The rows come from 5 hidden closed curves, with some noise, and rows from the same curve form a group. Each curve winds through 6 dimensions. The rows are also pushed far along 4 directions, which tell nothing about the answers.
Known rows, each followed by its group:
-5 -9 2 -19 -10 -23 46 -12 -13 -26 -6 -13 0 24 -3 : Z
-25 -6 10 -11 -6 -12 48 6 30 -41 -6 -40 11 -1 -6 : Y
-7 12 24 2 14 4 -16 -20 -23 6 -46 5 -2 31 1 : X
7 -9 -8 36 9 -1 -43 -14 -14 27 -2 30 -15 -15 10 : Z
-20 8 17 12 8 -11 -19 -42 -16 24 -35 -1 -6 20 26 : Y
14 41 11 -42 2 35 36 -17 -2 6 -16 -22 -3 14 -4 : X
-7 -5 -1 11 -13 -20 -12 0 9 -10 -1 -10 -5 6 -10 : X
22 3 -37 6 21 8 -20 -17 -4 -9 31 51 -14 25 5 : Y
3 -33 -10 -2 -20 -29 30 13 15 -31 28 4 3 5 -12 : Z
-7 5 22 6 -5 -4 -22 -7 -11 27 -19 -9 6 -11 11 : X
-4 7 30 -2 1 -11 -17 -28 -41 34 -38 -2 5 21 19 : Z
-12 -45 -6 22 -33 -31 9 20 19 -17 16 2 -1 -28 -1 : Z
-17 19 49 -22 -4 6 -2 -16 -21 31 -52 -22 4 7 11 : L
-23 -40 -7 27 -10 -24 4 12 30 -10 7 8 4 -29 8 : L
-35 -23 1 15 20 -59 38 -30 8 -49 -31 -20 17 50 -19 : X
-8 20 41 -17 -11 35 -8 27 -8 6 -26 -31 -6 -32 4 : X
7 -13 12 36 1 -4 -64 -5 -13 35 -12 36 -6 -14 15 : L
-7 8 22 -26 9 -5 29 9 -3 -19 -3 -30 11 10 -11 : T
19 21 -2 -15 -7 52 -11 5 -6 44 -9 21 -12 -32 7 : L
3 -23 20 41 -22 1 -31 -8 19 32 -10 7 -16 -35 6 : L
-15 -8 23 -24 4 -14 39 2 1 -15 -9 -18 9 -1 -1 : L
-13 -11 -19 14 12 -16 -12 -12 -4 8 -13 25 11 29 -1 : T
14 20 -5 -7 28 1 2 -39 -9 -1 -7 15 15 58 5 : T
-9 -17 -8 -4 12 -34 26 13 1 -41 17 -12 7 14 -23 : Z
-10 -34 -13 43 6 -19 -7 1 20 -19 12 14 -13 -24 -2 : T
21 34 -7 -23 3 62 -20 7 -6 13 14 18 -34 -24 15 : Y
0 -17 22 17 -6 -11 11 -12 15 6 -9 -14 -2 -20 -1 : X
14 17 32 -12 8 10 13 -24 -7 6 -24 -13 5 26 -4 : T
-29 -17 37 19 -4 -39 3 -23 4 1 -24 -31 4 -3 19 : Y
6 24 14 2 8 11 -24 -36 -26 26 -49 7 -10 38 -9 : X
-6 27 16 -9 14 17 1 -7 -11 0 -20 -24 1 12 3 : Y
7 -22 19 22 -27 -3 -11 17 21 0 19 -10 -17 -56 5 : T
27 0 -23 10 -10 22 -49 16 -28 15 15 44 -26 -15 3 : Z
33 24 -1 -14 -10 51 -31 22 -15 39 13 21 -6 -25 10 : L
-3 -18 1 1 11 -39 39 -3 8 -44 11 -19 17 28 -20 : L
15 -10 -26 18 -8 9 -51 -11 -34 41 8 56 -26 -15 26 : Z
-6 -10 -2 26 17 -26 -42 -11 -25 14 -11 22 4 13 5 : Z
5 -2 9 -24 10 -6 48 1 23 -47 15 -24 -8 4 -24 : L
-11 -9 -29 30 -4 -2 -35 -11 -4 15 -16 29 -19 -11 8 : T
10 -4 17 24 -20 23 -41 13 10 29 -2 5 -17 -48 13 : T
2 19 -33 -33 20 10 22 -10 -14 -20 17 17 0 25 12 : Z
-6 -14 -9 18 -23 4 -31 14 -3 31 -6 19 -11 -39 9 : Y
-13 -17 -2 7 -6 -34 31 -12 -10 -36 -12 -13 2 21 -6 : Z
-13 8 5 4 -3 25 5 15 14 -6 -9 -21 -7 -27 -2 : Y
-3 10 15 -16 -10 8 23 -4 11 13 -15 -20 8 3 -8 : Z
-10 -29 -31 29 -9 -33 -35 -3 -7 15 10 37 -5 -6 7 : T
-6 -14 18 -4 -6 3 26 20 25 -44 12 -16 -10 -22 -2 : Y
1 30 -7 -47 2 34 -2 19 -26 -4 9 4 -19 -11 9 : Y
-7 -30 21 22 -5 -11 11 28 38 -40 16 -19 -8 -50 -10 : X
14 33 15 -41 14 28 15 5 -18 0 -11 -6 10 12 -7 : L
15 -4 -56 15 22 5 -8 -4 9 -33 52 37 -17 0 6 : T
-9 -5 24 35 -6 0 -31 -17 3 15 -46 -3 -10 -6 -3 : X
-14 21 35 -11 -5 10 -10 -14 -15 24 -28 -28 -6 -10 22 : Y
17 -7 22 2 -28 18 -8 33 21 -1 32 -18 -22 -68 6 : T
9 1 -17 -17 15 -5 20 -10 2 -24 22 14 -14 18 -11 : L
1 -5 -15 7 21 -11 3 -24 -6 -3 -5 23 -3 15 -1 : X
7 20 -19 -16 39 -10 -5 -31 -32 -16 -1 25 6 66 1 : T
12 -6 -57 29 -1 7 -48 -14 -28 25 3 65 -25 8 7 : Z
4 30 42 -24 -23 21 -4 10 -5 11 -23 -47 -8 -8 -10 : X
4 29 42 -33 -6 42 4 -5 2 25 -31 -11 -9 -17 6 : L
-17 -8 50 9 -25 -18 15 -9 8 17 -52 -46 19 -6 -3 : Y
-15 -19 -11 7 11 -30 17 9 10 -38 15 -6 7 3 -13 : L
9 29 -18 -13 -10 34 -51 14 -30 33 0 16 -24 -5 4 : X
-13 -4 -8 -16 -10 -5 5 7 -9 -3 -1 4 -9 -9 5 : Y
10 5 -6 -6 30 -12 7 -21 -14 -37 10 11 -4 40 1 : T

New rows, each followed by its group:
-8 -8 18 12 -21 19 4 15 26 16 -9 -19 -16 -58 -2 : L
-24 -9 -7 33 -3 -16 -32 -14 -9 32 -21 4 -8 -18 13 : Y
-5 -6 44 -1 -12 -15 -1 -12 -9 6 -32 -13 3 8 8 : Y
-14 -13 33 20 -24 -27 -8 3 13 -5 -18 -38 -1 -11 -12 : X
17 35 41 -38 -12 43 -7 9 -20 23 -20 -13 -11 -14 10 : Y
-2 -9 11 15 -21 5 -17 12 7 22 -14 -1 2 -29 1 : Y
-1 -5 -9 -1 -3 15 -7 34 11 1 22 5 -5 -35 -3 : T
-17 -41 -4 46 -7 -36 -9 -1 3 13 -13 11 16 -8 5 : L
-16 -16 4 14 4 -8 12 2 18 -14 -7 -4 3 -21 5 : X
-10 17 -41 -21 16 1 1 -5 -7 -17 17 17 0 24 13 : Y
4 13 -37 -28 26 -5 13 -20 -23 -24 14 30 -8 48 1 : Y
-2 7 14 -12 0 -16 36 -36 8 -6 -12 -23 9 32 0 : Y
-9 -12 -1 -6 13 -13 23 1 0 -21 10 6 8 1 9 : X
6 -3 -16 11 -21 22 -30 25 -21 14 9 16 -30 -46 8 : Z
-8 -9 -23 20 -13 1 -25 -8 -5 28 -19 29 -8 -9 5 : Y
11 6 -55 6 0 15 -39 0 -9 4 20 49 -25 18 0 : X
2 -29 38 24 -18 -14 -19 22 10 -1 18 -11 -12 -52 11 : Y
3 -11 26 28 -16 20 -37 17 12 19 12 1 -31 -69 20 : Y
3 27 11 -43 1 31 18 27 -9 -11 0 -16 -11 -12 -10 : T
26 14 -41 -13 -11 43 -14 24 -13 3 32 29 -33 -31 -2 : Z
-20 16 -14 -1 11 -6 -3 -18 -9 -9 -32 1 3 40 -7 : X
13 -5 -2 -8 -7 -10 14 3 17 -30 25 -2 -4 11 -12 : X
20 15 25 -32 -8 31 0 25 -4 -4 23 -10 -16 -30 5 : Y
1 15 20 -4 -12 26 -7 1 6 38 -16 -10 -3 -26 5 : Z
9 14 40 -30 -2 9 36 -4 1 -28 -16 -28 -6 10 -11 : T
-10 -39 -30 34 -9 -30 8 16 25 -22 31 6 2 -19 -8 : L
-9 26 0 -19 -3 27 -10 13 -11 22 -5 -22 -7 -29 10 : Y
7 0 17 3 -6 13 -27 8 -2 12 18 3 -21 -37 22 : Y
-4 12 31 -13 -3 -2 23 -2 7 -8 -20 -36 20 13 -4 : Y
-23 -11 6 -2 -10 -10 13 24 19 -23 15 -28 1 -37 8 : Y
11 22 9 8 14 21 -26 -25 -20 11 -18 5 -18 7 12 : T
-14 -4 11 -37 5 -34 52 -13 -7 -38 1 -25 10 31 -6 : Y
-13 -8 19 0 -31 30 -15 40 11 14 2 -17 -37 -89 15 : Y
-9 -8 8 6 -21 -2 -21 6 -7 28 -14 4 -5 -28 8 : Y
6 -23 1 35 -3 -23 -26 -9 8 5 15 13 -1 -8 13 : T
-10 2 12 8 -4 7 -20 28 -7 -2 11 -22 -17 -53 8 : T
10 32 0 -43 -2 33 15 -13 -7 0 -6 5 -9 18 10 : Y
-1 -9 -5 4 0 11 -19 32 8 -4 17 13 -4 -39 5 : L
-1 6 -17 3 12 20 -14 -6 -4 12 -5 32 -4 -4 17 : X
8 5 -20 -14 -17 26 -15 42 -20 -4 26 10 -25 -43 6 : Z
-19 2 47 3 -6 -9 5 4 2 20 -30 -43 20 -10 0 : T
-16 16 -17 -22 4 -8 7 -35 -26 11 -41 19 1 50 7 : Y
18 -16 -44 17 16 -17 -3 -16 1 -25 45 37 -20 9 -1 : T
10 -2 36 -20 -6 1 35 15 14 -10 17 -36 -2 -25 -12 : Z
28 17 -17 -9 12 39 -20 16 7 -2 45 23 -10 -19 9 : T
-28 -11 27 31 -2 -36 -19 -21 -20 28 -59 -20 18 15 3 : Y
1 15 8 9 -4 11 -6 -29 -10 33 -50 -1 6 24 -5 : Y
8 43 6 -54 9 46 27 3 -3 -23 -8 -12 -10 20 -1 : Y
-12 -18 33 31 -9 -16 0 -15 16 -6 -35 -11 9 6 -2 : Y
-7 -17 -11 18 -3 -8 -13 17 14 -1 24 6 -5 -43 8 : X
11 14 27 -27 6 6 32 -19 -2 -22 -17 -11 -3 31 -12 : T
7 -5 -1 -17 -7 -4 30 -14 8 -19 5 8 -11 15 -2 : Y
-28 -6 51 11 -16 -27 6 -12 2 31 -60 -43 24 11 -9 : Z
-24 -16 8 48 -12 -15 -38 -23 -4 29 -46 3 -10 -16 14 : T
13 16 -36 -31 18 25 36 4 7 -28 32 14 -14 0 -9 : X
-28 -7 39 23 -30 -9 -19 6 10 21 -42 -42 0 -30 3 : X
2 -6 -1 6 16 -16 6 -17 -5 -4 7 6 -3 8 2 : Z
-15 -17 17 21 -10 -11 -17 7 4 19 -22 0 3 -17 0 : T
15 -3 -26 6 -4 9 -32 -11 -32 27 9 47 -20 -2 22 : Z
1 1 -40 -18 -6 9 7 22 8 -19 33 12 -17 -21 -5 : T
3 -7 -12 -4 2 -9 -20 11 -9 -6 17 20 -2 2 5 : T
-18 -7 7 13 3 -13 -20 -5 -15 5 -34 11 -5 8 0 : T
-11 -18 0 32 13 -17 0 -11 11 -11 -9 1 -1 -1 -1 : T
-8 -53 2 37 -15 -40 -4 2 14 -17 5 23 -13 -16 -2 : Y
24 10 -37 -21 -1 10 -8 3 -24 -6 18 38 -12 32 -11 : Z
-12 -26 1 25 -9 -32 27 -3 24 -24 -6 -21 19 7 -13 : L
13 2 -6 7 -5 14 -2 -15 15 8 3 11 -13 0 -3 : L
9 9 15 -12 0 13 -11 3 -2 0 19 -3 -14 -19 17 : Y
-4 26 -49 -9 24 19 0 -16 -6 -12 -8 30 -3 42 -3 : Y
-17 4 32 -7 -10 -4 3 1 2 2 -7 -31 -3 -22 18 : Y
15 19 -27 -18 13 20 21 -7 8 -16 5 16 8 29 -11 : L
-9 -7 -4 10 2 14 -19 39 7 -20 19 -2 -21 -54 2 : T
-4 -1 -38 42 5 17 -50 -5 9 23 8 37 -16 -20 15 : Y
8 -28 2 -2 2 -16 13 39 21 -59 59 -2 -12 -34 -5 : T
